Every row belongs to one group in each of 4 separate groupings. Each group adds its own fixed numbers to the row, and there is some noise. The rows also spread widely along 14 directions, which tell nothing about the answers.
Known rows, each followed by its group in each grouping:
[-13   7  -7   3  23   1 -22  12 -37  -8   7   0  14  -2  13 -15 -19   5
  -6  -1  -3  -2  -5   7  16 -21 -17  -1   4  -8  -9  17  11  17  -5   4
  32] => q869 (4) sudol q31
[  7   3  12  29 -14  -8   7  -1  -6  -1 -13   3   5  24 -13   8  -4  -5
   4 -11  22  19   4  15   2  -5  12  -3 -12   4   8 -18   7 -25 -16  -7
   4] => q869 (5) sudol q31
[ 18   5  27   4 -20  11   4  14 -11  -6  16  15  -7  -1   4  15   6   2
   2  12  21  22  -3   7   0   0 -12 -12 -21  10 -12   6 -14 -12  12  -7
 -14] => q866 (0) Golu q83
[ 16  22  -9  12  18 -10 -12 -19   5   4   7  -3 -11  17  -4  -9   8 -12
 -27 -18  33   1  -6  22 -14 -10 -19  -1   3   3  11 -21  15 -40  -2  -7
 -11] => q866 (1) Golu q226
[  8   1  18   6  -4  -7  -4  10  -2   0  25  18   8  11 -29  19   1   3
  -6  -2  36  59   2   3 -15 -18  10  -9  -4 -15   5   6 -15  -4  -1  -6
   0] => q971 (1) dem q226
[  8  17  18  24  21   3  15  23 -10 -11  13  11   9  29   1  30 -14   3
 -22   2  15   8 -10   8   9 -10   6   8  -9   6 -10  18   8  25 -11  20
  -4] => q971 (4) san q83
[ 28  34  -1   1 -14  -3 -22  14   5 -10   5 -30 -25   4  13  33   0   4
  -2   5  44  -9 -22  14  -9  -3 -13  -6 -14  -4 -12   7   5   0  -5  15
  -4] => q866 (0) dem q171
[  2  -3  12  18  -5  -1   9  36 -34  -4  -2  -4   4  -5   0  27 -30 -10
  12 -17  21   9   4   5  13 -15  -6  -7 -15   8  -8  -3  24  12  -4   4
  -6] => q869 (3) san q171
[  9   1  -2   9  -1  -4 -16  33 -19  -3   4 -20   8  14 -10  28 -18  15
   3  -8  26  10 -10   6   5 -24  -1   3  -8 -15  -4  12   1  25  -3  29
  21] => q869 (2) sudol q171
[  9  14   9  13 -27   5 -11   3 -34  -5  -9   4  -5   3  31  -2 -13  -8
  18   8  25 -15  -8   9   2  18 -14  16 -10   8 -13  41  -8   8 -21   4
  29] => q869 (3) sudol q226
[-24   1   1  24  14   0 -17 -15 -22  -1 -14  17  22   1  -4 -34 -13   1
  13  -6  15  21  11  12  16  -8  16  -3   8  -2  -6  18  -2  -7 -35 -19
  31] => q869 (2) Golu q31
[ 16  18   6  -1  -8 -31  -3   1 -19  -7  15   8 -11   7  29   7 -19  10
  -7  -3  -6  -7 -21 -11  10  19 -18 -12  10  12 -29  15  -7  20   8   0
  21] => q971 (5) dem q171
[  7  -9 -10 -13 -18 -14 -22  20 -25  14   2 -13   5  20  -9   3 -18 -21
  27 -20  -2  -4   4   8   9   1  -6  -3  10   4   4  -4  -1 -13  19  -3
  34] => q971 (4) Golu q31
[  1  19  10   5  13  18  -5  18  -5  -5  22  26  -5  20   0  25 -11 -21
   6  15 -14 -15 -14  19  -6  22  14  14  15   8   8   5   4   0  -8 -11
  11] => q866 (5) sudol q226
[ -3   4  17  10  20   9  15   0  14   5 -12  15  19  20  -8  -6  -8  -2
   5  -6  -5  -8  -4  17   6   9   6  -1   6  22  -7  -7  -5 -26 -10  -3
 -25] => q866 (4) san q83
[  8  -5   3   6  -4 -36  17   5 -23  16  16   8  -5  42   1   4 -26 -14
   6 -16   3   4  -7  -3  14  26  26  -1  22  22 -16  13 -19  10   3 -18
  20] => q866 (4) Golu q171
[ 19  -7   7  12 -19 -33  -1   2  -1   0  -5 -10   4  25 -12   6  -4  18
  -6 -21  33  39   5  -2   6 -17   0 -19 -10  -3  -9 -14 -13 -10   4   0
   9] => q971 (0) Golu q31
[ 13  -2   4  14  -9 -27  12 -15  -6  17  -3  -6   6  25 -14 -18 -10   5
  -4 -15  61  12  -2   5 -25  -3 -11  26  -2   4   2  26 -24  -7 -15   6
  11] => q866 (1) dem q31
[  6  -3  -3   8   7 -21   6   3 -38  12  30  -1  -5  19  -2   0 -17 -13
 -20 -22  33  16   3  -2   6 -20  -5  -4   2   7  -3  11  10  18  11  -6
  16] => q971 (5) Golu q83
[ 25  20  -5  13 -11  -9   0  -1  16  -1 -15  -8 -23  11  17  18  -7 -13
  -5 -10  47 -23 -18  11 -14  30   0   5   6  13 -10   7   2   2 -25   1
  -6] => q869 (2) dem q226
[ -5   3   7  12   3  -5 -11   1  -3  -2  -8  22  11  22  -6  -6 -14  -7
  16  -4 -14   0   5  14  11  21  20   4  18  10   8  -6 -10 -18 -14 -18
  41] => q866 (2) san q31
[ 15   9  14  14   8  -6   5   9 -18  -2  17  -3  11   5 -17  11  -3   9
 -13 -10  23  36  -7   8  -3 -38 -24 -12 -20  -4   0  -9   7 -24  15   9
 -27] => q866 (3) Golu q171
[  3   0   5  -3 -12  -7 -25  13  -4  -3  10   1   6   9  -7   7  -8  16
  16  -1   8  24  -5   4   1  -5  -8  -3   1 -15  -4  12 -19   5  -3  12
  29] => q971 (1) sudol q83
[ 19  20  -3  -4 -16 -15 -19  -4 -11  -8  16  16 -19   6  22   1   1  -1
  -1   8   1  -5 -14   1  -6  28 -26   6   7   0  -8  17 -19  -7   4  -6
  34] => q869 (1) Golu q31
[ 30  24  13  -9  -6 -17  11   8  -2   4   5  -8  -1  25   2  21  -4   5
   8   1  -8 -14 -32   0   1  10 -15  -6  -1  16 -19   9 -15 -22  24  18
 -24] => q866 (4) san q171
[ -5  -1  -9   6  10 -16 -14   3 -20   3  -8 -24   3   8   6  -8 -22   3
  -2 -27  42   3   2   8  16 -24   9 -19   4   5 -16  -2  17  11 -10  -9
   5] => q866 (0) dem q226
[  9  -7  11   8  16  -7  11 -11  -4  10  19  28  -2  14  12 -22  -1   3
 -50 -12  30  12  15   3   0   1 -13   2  10  14  -7   5 -19  13  -2 -10
  23] => q971 (4) san q83
[  2  20 -12 -10  19 -11 -11  -9 -35   9  37   4  -7  -1   7 -11  -9 -15
  -9   0  21  10  -7  -4  -2 -14 -14  -5  11   0  -5  32   4   9   7 -13
  14] => q971 (3) Golu q31
[ 10  18   2  11   4  -5  -4  -3  23  -1 -10  -1  -2  32   1  18   0  -3
   1 -13  -9 -10 -10  18  14  11  14 -20   8  15  -4 -33  14 -27  -8  -3
 -10] => q971 (5) sudol q83
[ 33  -2   2  18 -18 -20  15  11   8   1   0   0 -11  14  -4  22  -7  -6
 -15 -16  35  11  -4   7 -24   9 -28  13 -11   4   9 -15  -4 -14   2   7
  -6] => q869 (3) Golu q31
[  0   5  -2  31  19  -7  -8   3  16  -6  -8   5  12  19 -17  13  -7   3
 -22 -22  22  28   6  28   0 -18  11  -5   4  -7  13 -34  14 -18 -28  -3
   5] => q869 (3) dem q171
[ 14   5   8   7  17  11   2 -15  23  10  -7  27   6  32  -2  -4  15  -2
 -37 -12   5  -5   7  29   6   8   7  -6  14  20   1 -29 -12 -36  -4 -12
  -1] => q869 (4) dem q171
[ 17   7   7   5 -15 -20  -6   9  -6  -8   0  -1   7   5  -2   6 -12   8
   9  -5   2  12  -9   3 -10   1 -31   7  -6  -2   5  -3 -12 -21  11   9
  14] => q866 (3) san q31
[ -4  14   1  18   2 -34 -11   1   0 -18  -8  11   6 -12  12 -15 -24   0
  20  -3 -21  11 -18  -1  -6  23 -27  -5   9  -2 -13  -2   1 -15 -15  -3
   8] => q971 (4) Golu q31
[ 11   6  -6   9 -10 -16 -11  -5 -15  11  -3 -12  10  31 -24   4  -2  -5
  13 -12  31  21  -6  10   0 -14  15   2  -1  -6   7  14 -12 -20  -4   5
  18] => q869 (2) Golu q31

New rows. What belongs after each?
[  3  14 -13  14  28  -3  -8  10  19  -1 -14 -18   6  13 -17  12 -16  -7
  -1 -20  23 -12 -10  23  -9 -10   2   2   9   2  13 -25  28 -16 -19   6
 -13] => q866 (2) dem q31
[ 29  22  12   9 -11   8   2  12 -18 -13   0   1 -21  21  37  14   0   0
 -25   2   7 -31  -7  13  17  11 -20  -6 -14  24 -13  -9  12  -4   8   0
  10] => q866 (4) sudol q31
[ 18  -9   4 -17  13  -3   8   1   5  14  11  22  17  28  -5  -9  -7   9
 -13  -9 -25 -25  -9   5 -10  16 -34  19  18  19   1  -9 -28 -19  33   4
   8] => q866 (5) Golu q31
[  5   9   0  -9 -15  -9 -24 -18   2   4   3  -8 -11 -17   5 -23   6  -6
  17  -8  10  10  -5  10  -4   0 -20 -30   3   2  -2 -22  -1 -44   8 -22
  -3] => q866 (5) sudol q83
[  4  -4  -7   2 -12  -7 -16  17  20  13 -13 -23  -7   4 -21  20 -10 -16
  33 -22  29  12   1  17  -5   5  19 -19   6  -4  -2 -23   3 -25 -15 -11
 -19] => q869 (4) Golu q171
[ 12   0  -5 -25  -5   6 -37  -4   3  18  -4 -10  12  29  -4  -1   6  17
  -3 -18  12  -5   6  15  23 -14  12 -21  14   4  -9  -2 -23 -10  13   4
  36] => q971 (2) dem q171
[ 11  -8  13 -16 -11   7  -8   8 -22  11 -10  11  12  24  18  -5 -11   3
   3 -11  -6 -28   7   5  24  10 -11  -3   6  27 -19   7 -16   1  20   3
  28] => q971 (0) san q226
[ -1   0   2  18  13  11 -10   0  15   6   2   7  -1  14 -10   4  -4  -6
 -18 -13  54  18  16  23  -3  -6  26   1   8  -1   8   0   1  12 -36  -9
  20] => q971 (2) dem q83
[  2   1   5  -3   5  -2 -33  12   3 -14   5  -2  11 -34   0  -9  -4  17
  -9  -7  20  36  -2   5 -13 -28 -41 -22  -6 -23  -6 -14   0 -10   4   4
  -3] => q971 (4) dem q226
[  4  17  -3  -4   8  -3 -23  -2 -15  -1  25   5   1  13  -6  -2  -1   0
 -12  10  23  18  -6  12  -8 -14   0   5   6 -10   7  18 -13   0  -1  -6
  36] => q866 (0) dem q31
[ 14 -10  -2 -13 -17  -7 -12  10  27   5   1  12   5  -1  -9   9  -8   4
  17  -1   7   9  -5   6 -27  27 -17  12  15  -6   5  -2 -36 -12  -2  -3
  17] => q869 (3) dem q31
[  8  20   1  27  18 -21  15  16  -4  -6  10  -2  -9   4   7  24 -31  -7
  -2  -8  28   3 -18   1 -11   9  -7  10   0   4 -15  19  17  27 -28  10
 -18] => q971 (3) Golu q171
[  7 -21 -11  -7 -19 -12 -11  20   4   5 -28 -16  -4 -13  20 -10 -36  -7
  22 -32  11 -39   8  10  -7  28 -38   6  12  19  -3 -25   5  -4  -2  -7
  21] => q866 (3) dem q31
[  3   3 -13  -4  27 -15 -17   1  -3   8  15  -9  -1  20  10 -11 -14  13
 -21 -16  15  -8  -5   7  10  -5  -1  -3  21   0 -16  10 -11  18  -5  -1
  21] => q866 (4) Golu q171
[ 23  25   0   4 -11 -16 -18 -17 -18  -5  16  10 -10  35  16   4   9   1
 -33  -5   9   5  -3   9  13  -3  -4  -9   3   6   2  -5  -3 -13  11  -9
  49] => q971 (5) dem q31
[  9  29  -1  16  18 -19   7 -17 -24   8  29   7 -11  19  -4  -9  -2 -25
 -30   2  45  19  -5   3 -13 -11   3  10   4   0   7  31   2   2 -13  -8
  15] => q971 (4) san q31
[ 25   6  -5  11  -8 -16   0  -7   2  12 -19 -34 -14  10   9  -5 -10   6
 -16 -31  69 -18  -2  12  -6  -9 -15  -3  -6  14 -12  -3   6  -2 -11  10
  -7] => q866 (2) dem q171
[ 12   2   6   7  -7  -6   8  17  -2   9  -6   0   7  34 -13  19 -19 -12
  19  -5  15 -12  -7  10  -6  15   6  20   1  13  -2  15  -8   0  -7  11
   5] => q971 (0) Golu q31
[  4  -8   3  16  12   0 -16   1  24  -4 -22   9  20  13   6 -18 -15  21
 -12 -16  10 -14   7  21 -14  11 -27  29  10   0   7  -9 -21  -9 -23  13
  29] => q866 (3) san q226
[  7   4   2  18   6  -2  -9  18  25  -9 -21  -7  -1  18  14  16 -16   8
  -5 -18  13 -17   2  17  10  14  -1   0   3   8 -10 -15   7   9 -26  12
   8] => q971 (4) san q83
[ 12   4   3  -1  21   2  19   9  -4  16  -2  -9  11  35  -3  11 -13   3
 -20 -16  36 -16  -3   5   9 -15   8   1   1  20 -16  15   3  18  -2  12
 -17] => q971 (4) dem q31
[ 18   7  -6 -14 -12 -12  -6 -15 -15  16  24 -11 -22  10  11  -2   9  -4
 -13  -8  39  10  -6  -3   5  -8   1 -25   3   4 -14  11 -11   1  13 -15
   7] => q869 (5) sudol q83
[ 10  21   1  -1  14   6 -12  -5 -15   4  21 -11   7  14 -19   4  10   4
 -10  -2  25  18  -7  12  -1 -41  -8 -11 -13  -7   6   1   8 -26  14   0
 -14] => q866 (5) Golu q31
[  3  -4 -15  16   7 -16 -16   1  21   5 -21 -25   4  16  -4   2 -20   3
  -5 -36  53   5   9  18  -4 -11   9  -2   8  -4  -1 -13  11   7 -35   3
   9] => q971 (3) dem q226
[  6 -22  20  14  -1 -12   8  -3  18   7 -20  23  20  14   2 -19 -16  21
 -11 -24   4   7  19   8   3  15 -16   5   9  16  -8 -17 -28 -11 -13   0
  17] => q971 (3) san q171
[  9 -12  -2  24  -5 -23  -4  -4 -27   7   1 -16   5  33  -1 -10 -16   9
 -21 -32  54  16  13   8   8 -26   1   5  -5   0  -2   3   0  10  -7  -2
  30] => q866 (5) Golu q226
[ 26  28  -1 -18 -16  -8 -27   8   5  -7   9  -6 -16   8   7  31   7  -4
  19   1  -7   2 -24   0   9  12   1 -37   5   2 -14  -9  -1 -26  22  -3
  -9] => q971 (2) Golu q226
[ 32  32  18  -4 -32  17 -17   6 -20 -10   9  10 -20  16  25  25  15 -10
  -8  13   4 -19  -1  12  11  10 -18  -5 -18  15  -1   2   1 -19  19  -3
  30] => q971 (5) san q31
[  5 -19  -1  -6  -2  20 -13  30   7  17   1  -9   7  15 -25  15 -13 -16
  18 -13  28 -10  11  27 -14  -3  -3  18   1   3  15  -9  -7  -9   1   6
   5] => q866 (0) Golu q83
[  9 -10   3  -6 -18 -10   2  23 -22  16  -5  -7  -7  -6   1   3 -29 -26
  24 -23  28 -23   2  -1 -15  15 -32  13   2  16  -2   6   7   2   8   5
   2] => q971 (1) san q226
[ 21  21   7  19 -15  -1 -31  11   0 -27   3   2   7  21   5  20   4  25
  -6   9   4  21  -7  19   0  -9 -20  10 -18 -19   7   2 -15 -15  -6  17
  38] => q866 (3) Golu q31
[ 11   2  14   4 -13  -7   5  12  -1   3   6   6   7  19 -31  19  -3  -5
  16  -5  17  31  -3   9 -10  -7   6  -5  -5   1  10 -11  -6 -30   7  -6
  -9] => q866 (1) dem q31
[  2 -10  12  10   3   9   8   7 -11   5  -4  18  10  -3  -5 -11 -13 -11
  -8 -15  17   6  17  18  -3  -6 -18   1  -3  18  10 -23   9 -21   0 -19
   2] => q866 (3) dem q31
[  1  -7 -10  -2  21  -5 -12   0  -2  23 -12 -25  13   4 -16 -15 -14   0
  -1 -36  38  -8   6  12   2 -28 -13 -10   5   6  -6  -9  12 -10  -3  10
 -14] => q971 (2) Golu q171
[  8  13 -14 -23  10 -11  -9  21  -1   5  17 -20  -7   0   1  21 -23  -2
  18  -4   7 -23 -25  -4  -9   4 -10  -3  15   1 -11   9   4  16  12   3
  -7] => q866 (5) dem q31
[ 24   5  11   1 -14 -15   2  13   6  -5   9  21 -11  -4   7  12 -12 -13
  -8   2  11  -1 -15   4 -32  30 -38  14   6   8   1  -6 -12  -7   8   4
   4] => q971 (0) dem q226
[  2   0  -7  -8   4 -11 -13  -1  22  19 -10 -14  -6   3  -4  -6 -13   1
  22 -23  28 -13   0   6  -6  17  -1  -7  16   7 -17   2  -9  -6 -17  -4
 -11] => q971 (1) Golu q171
[ 26  49   9  25  -2 -33  12 -11 -17 -16   4  -7 -13  23  12  17   2 -12
 -15  -2  14  13 -25   0   9  -7  -5 -21 -15  11 -10  -1  24 -27   0   3
 -18] => q971 (4) san q31
[ -5   1  -8  -8  15   1 -22   9  11   5   4  -1   9 -24 -16  -7 -14  -9
  14 -10  14   7  -8  11 -21  -4 -24  -2  14  -7   7  -5   3 -11  -4   5
  -3] => q971 (2) dem q83
[  9   8  -3  -6  14   1   9   9  10  11  11   3   1  31  -8  20 -12   4
   4   5  11 -18 -18   2 -10  14  14  16  15   4  -8  24 -17  20  -9   7
  -1] => q869 (5) sudol q31
[ 22  26   3  20  -4   2   2  -3 -29  -4  -3  -7  -9  24  21   4   3  -7
 -23  -2  39 -11  -5  13  11  -9 -12   5 -21  13 -12  20  11  -3  -8   7
   4] => q869 (4) Golu q31
[  0   5  -2  21  -9  -6 -15 -11 -22   2 -25 -13   0  -3  13 -23  -8  -5
   5 -25  49  -5   6  14   5 -11 -20  -2 -12   5 -12   5  15 -17 -22  -3
   1] => q869 (1) Golu q226
[ 22   7   3   6 -14 -18   3  22 -10  -7  -6  -4  -5  -5  13   9 -24   0
   0 -10  20 -20 -15   0 -24  14 -59  24  -9   7  -5   7   5   7   3  26
   7] => q971 (1) dem q31
[ 15  18   0  16 -10   5 -15  28 -10  -7   7 -15 -10  30  -8  38 -10 -13
  10   4  35  -4  -6  22  -6  -3  11  19 -12  -4   9  11   7   5 -13   9
  19] => q866 (0) Golu q31
[ -3  -4  -3  12  14  -6  -2  19  -7  -1   0  -9   5  -5  -6   0 -25  -2
   3 -17  20   4   2  10  -7 -15 -17   1   0  -1   7 -17  19   0  -9  -1
  -1] => q866 (3) sudol q31
[  5  -5  15  -2 -18  -2 -18   6 -23  -3  19  24   8  -6  -3 -10  -6  -5
  12   5  -7  31   1   8 -11   2 -22   0   2  -5  11  -2 -21 -25  14 -12
  30] => q866 (3) sudol q226
[ 22   2   5  -7 -14  -9  -3   7  -9   7  13  -2  -6  24   5  15  -1   1
 -14  -9  28   6  -4   5   6  -4  -5 -10  -1  11 -11   5 -12   6  15   4
  15] => q971 (0) dem q83
[ 12  17  24  14  -6  17  12  25 -34  -3   4  -9  -7  -1  13  17 -13  -7
   6   7  31 -10 -11   9   5 -11 -13  -2 -27  14 -20  22  16   6  -4  11
 -26] => q866 (4) sudol q171
[ 29  11  -3  -2  -5  -6   9   5  10   8  11   8 -16  29   6  31  -4 -16
 -15  -7  28 -11 -14  10 -13  23   4   7  12  15  -1   3  -9   1   0  -4
  -2] => q869 (3) dem q226
[  8  15   6  -1   1   5 -10  22   1   8  20  10  -4  24 -19  32 -10 -23
  16  11   0  -1 -12  18 -13  15  15  13  12   1   9   7  -6  -2  -5   5
  15] => q971 (0) sudol q171
[ 16   4   5  17 -22   5  -9  16  -7  -4   2   3 -18   5  13  15  -4 -19
  -1  -1  35  -1   2  19  -8  18 -11  13 -10   5   0   9  -4   1 -16  -1
  19] => q869 (4) Golu q83
[ 12  10  -2  13   9 -10   0  -2  -9  12  -1 -14 -10  42  12   3 -11  -3
 -21 -20  37 -19   5  15  18   1  22   2   9  17 -10   7  -1   9 -15  -3
  22] => q866 (4) san q171
[ 28  -8  22  -9 -33  11   0  11 -22  17  -2  14  -9  18  17   5  -4  -4
  -5  -8  22 -23  15   6  11  19 -14   6  -5  28 -10  12 -24   3  17   2
  36] => q971 (2) san q171
[ -5  -1  16   3  34   3  16 -27  -2  18   6  38  29  14 -13 -38   2   6
 -30  -8   3   7  11   5  -3 -13 -15   5  11  17   1   2 -15 -24   3 -11
  -3] => q971 (5) san q31
[ -1   9  -4   4  17  -1  -8   9 -26  10  22  -7   5   8 -16  -7 -13 -15
  -6   0  40   9   1  11 -17 -23  -8  23   0 -10  15  28  -1   5  -6   4
  22] => q866 (4) san q31
[ 14 -11  10   9 -11  26   0  42  -9   7  -6  -1   0  26  -2  28 -17 -25
   3 -12  15 -28  10  28   0   8 -10  22  -9  17  12 -13  14   6  -1  17
  15] => q971 (4) sudol q83
[ -7  13   0  19  13   5 -28   5   4  -8  -4 -10   9  15 -14   2  -4  10
   5  -7  29  19  -1  24  -1 -22  13  -2  -3 -17   6  -4   8 -12 -29   2
  10] => q866 (1) sudol q226
[  3   4  14  -5   1  13 -11 -13  30   1 -13   8  -1 -22   6 -28   9  17
   6   7  20   2   2  11 -15  10 -20 -14  -2   4 -13 -11 -20 -32 -13 -16
 -21] => q866 (0) sudol q31
[ 26   4  10   1  -4   2  -3  12  22   3   3   1  -9  14   7  14  -3  18
 -19   1  28 -13  -6  11 -17  13 -23  15  -2   2 -10   4 -23  12  -7  23
   6] => q971 (0) sudol q171
